The groups are shells around one centre, one inside the other: the same stretched ball of 6 dimensions in 6 sizes.
Some rows, each with its group after it:
.51, -.09, .15, -.03, -.27, .14, -.35, .26, .24, -.20, .59, -.02, -.01 => k164
.24, -.06, .02, -.04, -.57, .27, -.07, .14, .49, -.50, .31, .20, -.07 => k186
.58, -.31, -.13, -.23, -.50, .37, .09, .38, .26, -.21, .25, .19, .06 => k202
.14, -.08, -.06, -.07, -.15, .35, -.06, .30, .32, -.28, .02, .19, .17 => k296
.56, -.12, -.05, -.29, .05, .22, -.48, .45, .40, -.04, .37, .13, .02 => k186
.33, -.31, .00, -.05, .21, .26, -.13, .52, .16, .28, .31, .29, -.01 => k991
.42, -.14, -.22, -.55, .26, .11, -.52, .40, .20, .14, .22, .15, -.03 => k202
.41, -.22, -.13, -.23, .27, .37, -.28, .60, .41, .12, .11, .31, .11 => k991
.11, .08, .03, -.14, -.49, .09, -.33, .00, .60, -.54, .41, .21, -.25 => k223
.49, -.29, -.17, -.22, -.46, .43, .16, .39, .22, -.24, .09, .19, .16 => k223
.24, -.26, .18, .29, -.32, .35, .16, .34, .22, -.10, .39, .23, .02 => k202
.62, -.20, -.18, -.44, -.11, .24, -.29, .42, .15, -.05, .23, .04, .13 => k186
.29, -.32, -.04, -.02, .26, .36, -.02, .58, .08, .27, .12, .26, .17 => k991
.33, -.29, -.12, -.31, .01, .11, -.14, .32, -.07, .20, .32, .15, -.06 => k186
.30, -.37, -.04, -.14, .17, .16, -.11, .46, .09, .38, .40, .34, -.17 => k223
.00, -.06, .07, .03, -.14, .16, -.20, .18, .45, -.19, .34, .32, -.19 => k296
.13, -.08, -.01, -.19, -.08, .05, -.26, .14, .06, -.07, .33, .09, -.08 => k164
.46, -.11, .03, -.15, -.48, .19, -.27, .23, .63, -.35, .54, .25, -.24 => k223
.30, -.02, -.04, -.15, -.61, .29, -.15, .16, .67, -.60, .28, .24, -.09 => k202
.57, -.10, -.22, -.54, -.45, .18, -.32, .23, .42, -.35, .30, .12, -.08 => k296
.23, -.10, -.01, -.19, .17, .11, -.39, .31, .17, .06, .32, .13, -.02 => k186
.43, -.02, -.06, -.28, -.02, .22, -.51, .36, .57, -.22, .30, .18, -.01 => k991
.15, -.10, .05, -.04, .17, .16, -.30, .32, .15, .04, .27, .14, .04 => k202
.62, -.26, -.09, -.36, -.18, .15, -.23, .35, -.01, .04, .43, .00, .02 => k186
.39, -.17, -.08, -.29, -.14, .16, -.33, .33, .53, -.07, .42, .33, -.24 => k296
.34, -.34, .00, .07, .14, .44, .09, .59, .07, .19, .11, .23, .24 => k991
.40, .01, -.05, -.37, -.55, .03, -.39, .02, .34, -.47, .49, .01, -.18 => k223
.07, -.10, .08, .20, -.26, .42, .07, .31, .46, -.34, .10, .29, .11 => k202
.60, -.40, -.23, -.47, .24, .21, -.20, .57, -.11, .42, .24, .14, .08 => k202
.38, -.14, -.17, -.57, .10, -.07, -.51, .22, -.04, .14, .40, .02, -.13 => k296
.22, -.10, .26, .26, -.33, .19, -.12, .20, .30, -.23, .56, .12, -.08 => k296
.78, -.39, -.11, -.43, .14, .12, -.32, .53, -.16, .41, .51, .01, .03 => k223
.13, -.15, -.04, -.14, .33, .17, -.27, .38, .02, .18, .16, .15, .09 => k223
.33, .06, .16, .09, -.40, .28, -.33, .22, .67, -.55, .40, .12, .01 => k296
.37, -.13, -.11, -.47, -.23, -.04, -.41, .14, .24, -.07, .53, .16, -.32 => k164
.36, -.32, -.06, .07, .14, .58, .08, .70, .40, .07, -.03, .38, .27 => k164
.49, -.12, .05, .08, -.18, .53, -.17, .56, .77, -.33, .19, .31, .16 => k223
.26, -.19, -.03, -.24, -.01, .04, -.25, .23, -.04, .11, .41, .08, -.09 => k186
.73, -.18, -.07, -.32, -.57, .25, -.21, .30, .39, -.33, .47, .08, -.03 => k296
.31, -.28, -.04, -.21, .20, .10, -.28, .40, .12, .31, .44, .26, -.18 => k164
.51, -.06, -.10, -.39, -.43, .14, -.38, .20, .49, -.37, .43, .13, -.15 => k991
.47, -.14, .16, .20, -.30, .45, -.05, .44, .42, -.30, .31, .12, .21 => k202
.19, -.28, .00, .11, -.30, .41, .21, .38, .34, -.13, .17, .38, .01 => k991
.53, -.31, .01, .09, -.27, .56, .10, .59, .57, -.15, .20, .36, .13 => k164
.47, -.02, -.07, -.31, -.29, .24, -.42, .29, .62, -.39, .32, .17, -.05 => k186
.62, -.05, -.05, -.35, -.50, .15, -.40, .20, .47, -.41, .50, .05, -.10 => k164
.22, -.27, .09, .03, -.14, .13, -.02, .26, .01, .11, .47, .18, -.12 => k991
.22, -.08, -.10, -.28, -.31, .16, -.17, .15, .22, -.27, .23, .13, -.04 => k164

New rows, each followed by its group:
.31, -.15, -.09, -.11, .15, .44, -.22, .56, .57, -.07, .04, .36, .13 => k202
.64, -.33, -.14, -.49, -.25, .02, -.22, .28, -.11, .15, .56, .03, -.15 => k223
.56, -.18, .06, .08, -.38, .51, -.04, .50, .63, -.35, .27, .25, .15 => k202
.65, -.18, .01, -.09, -.08, .41, -.25, .56, .45, -.13, .28, .14, .19 => k991
.69, -.31, -.03, -.19, -.06, .28, -.17, .52, .06, .12, .39, .05, .14 => k186
.12, .07, .00, -.20, -.11, .09, -.49, .14, .52, -.32, .34, .19, -.16 => k296
.52, -.26, -.13, -.36, .03, .19, -.33, .46, .35, .13, .39, .28, -.14 => k202
.64, -.35, -.07, -.07, -.14, .53, .06, .64, .30, -.01, .15, .23, .26 => k186
.36, -.12, .09, -.04, .01, .19, -.35, .37, .36, -.04, .44, .17, -.04 => k186
.32, -.06, .15, -.04, -.54, .04, -.26, .05, .33, -.34, .68, .08, -.26 => k296
.63, -.09, -.09, -.22, -.14, .44, -.31, .52, .51, -.32, .12, .09, .29 => k164
.58, -.26, .00, -.07, .09, .39, -.25, .63, .48, .07, .32, .29, .07 => k223
.27, -.13, .10, .08, .17, .30, -.27, .46, .34, .01, .27, .20, .11 => k202
.30, -.25, .13, .28, -.07, .49, .12, .53, .27, -.06, .17, .23, .25 => k202
.63, -.35, -.10, -.23, .27, .34, -.17, .65, -.10, .31, .17, .04, .32 => k296
.54, -.41, -.26, -.31, .21, .50, .02, .72, .16, .25, -.07, .30, .28 => k296
.42, -.18, -.13, -.20, .18, .43, -.21, .59, .36, -.01, .00, .23, .25 => k186
.44, -.18, -.10, -.18, .24, .41, -.31, .62, .49, .04, .10, .29, .16 => k202
.69, -.18, -.18, -.58, .05, .09, -.56, .41, .20, .08, .42, .05, -.04 => k202
.46, -.04, -.08, -.39, -.08, .08, -.49, .23, .14, -.16, .35, -.06, .05 => k164
.43, -.28, -.28, -.47, .18, .30, -.17, .51, .07, .17, .00, .20, .16 => k296
.48, -.40, -.02, -.07, .28, .31, -.08, .63, -.03, .41, .29, .19, .14 => k202
.23, -.22, -.08, -.29, .26, .05, -.33, .34, .00, .29, .35, .18, -.11 => k202
.23, -.11, -.13, -.35, -.02, .10, -.31, .23, .15, -.04, .25, .14, -.06 => k991
.69, -.32, -.12, -.30, .16, .31, -.23, .61, .01, .22, .23, .05, .24 => k991
.58, -.43, -.08, -.12, .08, .41, .01, .66, .15, .27, .24, .28, .12 => k991
.18, -.15, .08, .12, -.64, .31, .18, .14, .29, -.43, .30, .19, -.01 => k296
-.01, -.07, .06, -.07, -.24, .03, -.20, .05, .27, -.17, .44, .24, -.28 => k223
.55, -.10, .01, -.31, .01, .04, -.56, .32, .18, .02, .56, .00, -.07 => k202
.60, -.21, -.04, -.20, -.49, .30, -.12, .34, .45, -.27, .41, .19, -.05 => k186
.55, -.02, -.08, -.35, -.60, .20, -.35, .17, .62, -.55, .41, .12, -.11 => k296
.74, -.16, -.13, -.48, -.11, .15, -.47, .39, .18, -.05, .42, -.02, .04 => k202
.77, -.19, -.09, -.44, -.02, .14, -.50, .44, .17, .05, .48, -.02, .04 => k164
.29, -.08, -.21, -.46, -.07, .16, -.37, .27, .40, -.15, .18, .24, -.10 => k202
.39, -.26, .03, -.20, .11, .02, -.33, .33, -.02, .29, .57, .11, -.16 => k202
.56, -.11, -.12, -.25, -.16, .42, -.23, .47, .43, -.29, .08, .11, .26 => k991
.22, -.26, .03, .14, .00, .46, .04, .53, .48, -.01, .15, .43, .05 => k164
.66, -.34, .00, -.18, .16, .23, -.28, .58, .10, .31, .48, .13, .04 => k296
.49, -.28, -.15, -.11, -.03, .58, .05, .63, .34, -.09, -.08, .25, .35 => k202
.27, -.23, .06, -.12, -.22, .01, -.15, .16, -.01, .07, .59, .12, -.23 => k202
.33, -.19, .05, .10, -.19, .42, .05, .42, .20, -.18, .14, .12, .26 => k991
.60, -.19, .00, -.17, -.55, .26, -.08, .27, .19, -.31, .42, .00, .07 => k164
.28, -.01, .02, -.28, -.18, -.04, -.47, .09, .16, -.17, .52, .01, -.16 => k202
.61, -.34, -.07, -.20, -.43, .29, .04, .38, .16, -.06, .40, .16, -.01 => k991
.38, -.20, .06, .08, -.50, .39, .15, .30, .19, -.32, .24, .09, .17 => k164
.30, -.23, .02, -.22, .01, -.04, -.25, .20, -.23, .23, .54, .01, -.13 => k296
.31, -.16, .17, .07, .12, .12, -.32, .35, .09, .13, .52, .07, -.01 => k296
.37, -.08, .16, .21, -.27, .43, -.10, .39, .45, -.35, .26, .11, .22 => k202
.39, -.02, .04, -.27, -.29, -.02, -.45, .10, .19, -.23, .57, -.03, -.15 => k202
.28, -.19, -.03, .14, -.40, .63, .24, .46, .55, -.42, -.06, .33, .27 => k296
.48, -.29, -.05, -.02, .19, .51, -.03, .67, .16, .10, .01, .17, .39 => k164
.24, -.19, .01, -.16, .35, .08, -.38, .39, .03, .30, .36, .15, -.04 => k164
.53, -.02, -.13, -.30, -.27, .41, -.35, .41, .74, -.48, .11, .21, .13 => k164
.41, -.21, -.14, -.46, .24, .04, -.47, .38, .11, .26, .39, .16, -.14 => k991
.56, -.39, -.12, -.43, .34, .02, -.35, .49, -.24, .57, .49, .09, -.08 => k223
.47, -.37, -.17, -.44, .37, .06, -.29, .48, -.25, .53, .35, .11, -.02 => k296
